The groups are shells around one centre, one inside the other: the same stretched ball of 6 dimensions in 10 sizes.
In the rows, 128 means zero.
Some rows, each with its group after it:
[158 156 118 144 120 134 126 132 119 182 110 130 128 133 166  75 112 118
 117 162 120 129 142 119 132] : J
[151 162 132 153 130 152 136 141 129 199 119 131 117 163 176  71 125 113
 114 143 135 116 142 136 113] : H
[125 127 145 125 151 163 175 127 135 115 136 158 143 166  98 123 140 134
 125 100 167 133 152 154 101] : Q
[116 109 143  92 150 159 178 142 122  54 134 162 179 153  74 147 139 169
 172  89 156 134 149 143 115] : L
[149 116 129 113 108 146 140 116  88 115 108 148 140 128  84 147 128 148
 129 149 155 181 159 126 151] : A
[157 155 142 156  92 157 136  91 115 178 104 124  78 127 127 123 129 126
  99 150 143 167 135 146 153] : W
[133 173 142 156 142 153 162 122 169 163 129 128 112 146 169  71 124 122
 125 109 118  90 117 153 107] : A
[158 190 156 180  89 168 125 116 124 249 104  99  48 165 189  88 135 112
  99 153 139 133 124 157 137] : E
[149 139 124 147 153 160 149 134 133 161 130 160 142 157 151  75 127 116
 108 123 142 120 151 133 102] : F
[150 109 113 101 111 124 138 116  88  94 106 151 164 107  76 143 115 148
 133 161 142 183 163 111 156] : A
[136 129 130 126 130 132 162 107 123 129 121 148 137 136  85 128 123 119
 102 141 163 162 160 140 122] : N
[146 160 132 136 113 141 137 129 127 155 110 120 122 130 155  95 118 139
 142 142 115 123 126 131 140] : N
[114 124 145  94 123 124 176 119 119  81 121 134 152 139  52 165 128 148
 146 127 168 161 153 148 128] : E
[130 106 110  72 120  95 153 128  98  50 109 143 198  97  54 152 104 159
 163 159 134 169 160 106 152] : L
[131 115 145 125 134 164 175  98 121 103 129 163 129 148  61 154 142 135
 107 109 180 171 159 156 120] : T
[129 132 122 114 143 117 165 125 134 115 125 146 163 134  97 111 114 121
 121 139 147 138 156 132 112] : H
[133 146 145 135 119 149 163 104 135 131 119 133 112 136 104 129 130 135
 121 123 148 146 136 153 131] : N
[152 137 109 112  93  81 130 108  92 152  95 119 140 102  84 130  96 110
  99 211 147 191 169 110 156] : E
[156 179 136 148  91 137 117 137 114 208  99  98  96 140 183  85 117 129
 135 170 115 127 126 129 148] : T
[113 118 142  98 147 136 183 131 129  80 133 152 168 154  63 146 131 142
 143 110 171 144 158 148 107] : L
[153 126 113 121 112 128 141  96 114 103 107 147 142  88  97 124 111 143
 124 151 120 166 143 117 159] : E
[130 137 123 117 144 126 165 124 143 104 126 145 160 125 111 104 115 134
 136 125 129 123 141 132 118] : N
[133 113 132 102 131 149 159 127 110  78 121 155 163 133  83 142 130 160
 154 118 147 153 150 131 135] : H
[142  94  98 106 154 121 164 101 122  63 127 185 191  98  59 123 110 129
 107 136 144 167 171 113 125] : E
[141 145 149 127  98 154 144 119 106 141 108 122 109 142 112 141 134 151
 141 137 147 157 137 145 149] : H
[143 159 145 159 121 160 155 103 141 177 120 132  91 148 136 104 132 116
  97 127 148 137 135 156 122] : Q
[142  97  90  95 155 106 157 119 118  63 124 179 210  96  72 111 101 131
 123 148 132 156 171 101 125] : E
[152 145 121 153 125 139 151  85 141 150 117 147 113 110 120  99 116 112
  86 142 132 150 141 137 134] : W
[118  96 127  93 151 133 190  99 131  33 133 175 180 117  27 162 126 148
 130 104 164 166 161 141 121] : F
[124 133 149 129 124 145 181  85 140 107 125 143 114 133  62 153 133 130
 105 115 169 164 145 163 126] : W
[143 169 133 139 115 128 139 132 133 177 111 112 118 139 159  87 114 123
 130 154 122 120 131 134 130] : J
[145 161 131 151 137 144 146 135 139 189 123 133 122 159 164  72 122 107
 107 140 138 114 143 139 106] : H
[127  96 104  83 140  88 173 102 116  49 121 165 198  95  24 152 103 129
 116 155 158 182 177 116 131] : L
[143 142 114 130 131 113 150 112 134 140 117 140 146 116 117  96 106 113
 106 157 132 141 150 124 125] : N
[141 135 128 135 141 155 157 115 138 118 126 155 140 129 125 101 125 138
 127 114 129 128 137 136 123] : J
[140 111 134  94  99 137 142 123  78  92 105 139 149 127  64 170 129 163
 151 151 159 189 159 126 160] : L
[145 131 109 126 140 120 150 117 130 126 120 153 159 117 114  95 108 117
 109 149 132 141 155 119 123] : N
[136 138 140 129 139 160 155 141 124 140 127 146 140 164 130 107 134 136
 135 117 150 127 147 142 112] : J
[152 157 112 117  89  88 121 122 106 155  92 103 136  96 130 107  94 128
 133 199 110 155 141 107 164] : A
[143 165 141 158 153 180 147 155 149 185 133 141 124 178 200  53 135 127
 136 103 123  80 127 145  95] : A
[145 128  97 106 137  97 142 132 121 109 114 146 186 102 116  91  96 127
 132 166 115 137 155 101 132] : F
[149 133 106 125 135 118 144 116 127 126 116 150 159 108 121  92 105 121
 114 154 122 141 151 114 131] : J
[150 157 139 155 112 161 144 103 133 163 114 131  96 130 144 103 128 131
 114 130 128 137 127 145 139] : T
[125 142 158 141 141 180 180 109 150 122 135 149 112 160 108 125 146 140
 124  84 158 127 132 169 109] : F
[139 132 138 130 138 172 157 127 129 114 126 154 139 145 126 111 136 152
 144 102 135 127 135 141 124] : T
[121 132 130 124 156 137 186 100 163  83 136 158 153 121  88 114 121 131
 121 100 138 125 138 148 109] : W
[148 125 108 105  98  88 137 102  95 118  98 130 151  92  70 141  99 125
 111 194 142 191 165 110 160] : T
[129 114 135 128 163 163 180 115 137 105 141 178 153 158  83 121 138 124
 105  98 173 143 162 150  96] : F
[159 163 122 141  91 115 120 117 107 193  96 109 107 120 146  99 107 115
 108 189 127 156 143 121 153] : Q
[147 153 139 139  96 143 141 102 118 151 105 120 100 121 119 127 124 137
 122 148 134 157 132 141 153] : Q
[147 126 125 118 118 136 141 126 100 132 113 144 145 136 102 126 123 134
 124 153 151 164 160 125 137] : J
[155 175 115 139 109 111 119 141 126 190 102 106 128 121 186  64 100 120
 135 178  97 113 129 113 141] : F
[122 132 131 113 148 133 176 120 147  88 130 149 161 130  95 117 121 139
 139 111 138 126 141 141 114] : Q
[148 151 146 152 117 167 146 116 121 178 118 135  98 159 136 110 137 124
 106 132 155 145 143 150 125] : Q
[163 156 113 141  82  99 120  92 104 185  91 112 103  96 119 112  99 106
  86 206 131 182 151 118 165] : W
[121 124 130  97 139 129 170 128 131  69 125 146 172 125  84 133 120 155
 160 116 135 133 142 133 126] : T
[133 115 126  85 100  99 149 120  85  95 103 129 161 119  46 170 114 142
 136 175 165 194 170 122 153] : L
[164 174 109 143 101 104 109 139 114 209  97 104 124 119 187  62  96 110
 120 198 102 127 138 106 146] : W
[122 139 131 107 147 132 166 146 142  96 128 140 171 140 121 104 119 148
 164 114 126 107 136 133 113] : A
[147 128 108 121 135 125 149 113 129 105 118 154 162 103 113 100 108 134
 125 142 118 140 145 116 135] : H

New rows. What belongs after each?
[158 130  98 117 112 101 128 111 105 127 102 139 158  89 110 106  97 125
 116 184 118 165 155 101 154] : F
[138 143 149 127 112 150 147 135 103 165 115 127 117 170 113 132 136 130
 124 144 171 156 155 146 125] : L
[146 134 116 145 174 167 158 136 153 132 140 175 162 146 161  57 125 124
 121  99 121  95 142 129  94] : E
[150 149 142 149 103 147 141 107 107 193 110 128  91 155 114 125 131 108
  85 161 172 173 158 148 132] : L
[153 128 121 133 106 128 144  85 108 139 107 144 119 108  81 135 117 118
  87 165 154 189 159 130 150] : F
[165 185 132 157  85 140 107 133 112 221  94  95  87 132 201  75 114 128
 132 176 103 125 120 124 157] : W
[132 148 163 134 117 184 158 126 125 132 121 132 105 162 126 133 148 160
 154  97 147 131 125 160 132] : L
[138 106 114  96 116 109 157  97 103  73 110 152 165  96  43 158 111 140
 120 158 152 190 165 120 151] : Q
[146 153 123 131 128 142 141 131 137 128 116 133 142 116 159  83 114 147
 154 129  97 108 121 123 137] : W
[117  90 127  94 165 140 193 111 130  42 140 185 189 137  31 154 131 140
 123  99 177 161 172 142 104] : A
[138 132 129 138 153 161 165 116 145 118 133 164 144 139 122  97 129 131
 118 104 138 123 142 141 110] : J
[150 169 134 162 106 128 142  96 134 207 110 117  84 135 137  97 116  94
  75 168 148 152 144 146 130] : L
[125 124 137 110 159 163 168 153 132  91 136 160 173 161 120 108 135 156
 165  92 141 110 143 138 104] : A
[125 117 136  87 119 134 160 130 106  62 115 140 168 124  70 158 126 171
 173 125 142 156 145 130 146] : W
[152 154 141 159 120 171 142 114 128 179 118 138  97 150 152  96 134 125
 107 128 140 135 135 147 128] : H
[131 173 154 162 128 156 168 103 163 178 126 123  85 155 142  97 132 112
 101 115 146 118 125 168 110] : E
[148 111 111 100 109 109 139 113  87 107 105 146 162 109  66 145 110 133
 118 176 153 191 172 112 152] : T
[137 151 149 147 126 163 160 113 135 160 124 136 104 158 124 114 136 125
 111 119 156 137 140 157 118] : N
[126 132 157 119 134 173 164 145 117 125 129 144 135 181 109 134 147 151
 150 102 168 134 147 155 112] : L
[148 137 123 124 113 134 141 112 116 122 109 137 136 111 115 117 116 142
 132 147 124 151 139 124 149] : J
[135 124 131 126 130 136 169  93 128 112 123 154 133 127  69 139 125 122
  97 133 165 169 158 145 125] : J
[148 150 135 154 136 171 151 114 142 152 125 148 115 141 152  88 131 131
 118 111 127 120 130 144 121] : T
[139 128 119  89  94  94 138 123  91 101  98 119 159 104  74 151 105 148
 149 181 137 178 155 113 163] : A
[144 163 138 145 117 156 147 114 143 143 115 125 110 123 155  95 123 145
 142 121 107 115 114 141 140] : L
[153 153 127 153 115 137 142 101 129 177 112 133 105 128 133  98 118 109
  90 155 139 150 144 137 133] : J
[148 148 117 129 133 135 137 142 127 145 117 137 152 131 159  77 113 134
 142 143 111 115 138 118 127] : J
[143 136 145 129 111 163 148 118 110 134 114 137 117 144 110 135 136 148
 134 127 150 155 141 144 141] : Q
[125 136 132 112 155 142 165 153 138 110 132 147 171 156 128  97 125 142
 156 111 136 106 143 135 103] : F
[138 158 124 136 144 130 151 139 147 157 125 134 144 143 157  71 113 118
 127 136 122 104 138 132 108] : Q
[141 163 140 144 121 143 145 131 131 181 117 122 112 155 152  93 124 120
 120 142 139 124 138 143 120] : N
[137 152 135 117 105 123 143 127 117 135 107 113 130 127 120 122 116 143
 148 152 129 142 135 132 145] : Q
[117 134 141 108 151 141 174 146 137 103 133 144 165 162 105 118 129 141
 152 109 152 117 147 145 102] : L
[137 127 133  96  88 118 146 106  96  86  99 121 138 100  66 168 117 163
 154 157 137 182 142 127 172] : L
[126 122 156 132 144 184 180 111 131 111 136 164 124 169  83 143 152 140
 117  86 180 149 151 166 107] : A
[154 165 134 147  98 139 129 117 119 182 103 113  99 128 155  99 118 128
 122 159 122 140 130 133 149] : N
[163 171 123 149  87 125 117 109 117 187  94 106  97 105 164  91 107 126
 120 178 104 143 125 122 163] : A
[165 130  93 123 111  96 121 112  98 151 100 141 155  95 115  97  94 110
  97 199 126 173 166  97 151] : E
[143 181 142 149 112 145 136 138 139 189 112 105 103 148 185  77 121 132
 143 140 112 102 117 141 130] : T
[137 154 135 132 124 129 148 135 124 170 117 125 128 156 131 102 121 115
 117 152 151 135 151 139 116] : A
[122 154 146 138 161 164 175 142 164 134 140 144 140 169 150  83 134 133
 142  88 136  86 128 156  90] : A
[138 142 129 106 103 117 141 128 108 116 104 118 145 117 108 130 113 150
 156 158 126 150 139 123 153] : H
[151 135 121 129 112 123 138 113 104 158 109 137 130 129 106 118 116 115
 100 171 153 170 162 125 138] : Q
[140 142  98 113 144  94 147 131 142 112 118 140 182  99 133  75  92 123
 135 157 101 116 143 105 125] : L
[127 138 135 120 142 137 167 128 137 117 127 143 149 146 107 114 124 132
 132 121 147 129 146 142 112] : N
[127 127 127 100 135 118 161 136 119 102 121 141 169 138  89 126 117 137
 142 140 150 143 157 129 121] : T
[162 155 118 144 114 136 120 136 110 190 107 129 125 136 168  77 114 119
 116 168 123 135 145 117 136] : T
[137 133 128 135 135 137 166  95 138 127 124 153 130 128  90 119 122 116
  94 131 154 154 152 144 120] : J
[154 132 121 142 115 138 146  85 120 141 112 149 117 110  98 120 119 118
  87 152 144 173 151 133 143] : A
[145 129 124 126 104 116 154  77 115 123 107 139 120 101  63 147 114 119
  88 165 156 192 157 135 151] : F
[139 125 113 117 142 125 160 110 135  93 123 157 165 107  98 108 111 133
 124 132 126 140 147 123 128] : J
[138 140 132 148 155 161 168 111 154 137 135 161 132 145 129  89 129 118
 103 105 142 119 142 148 102] : Q
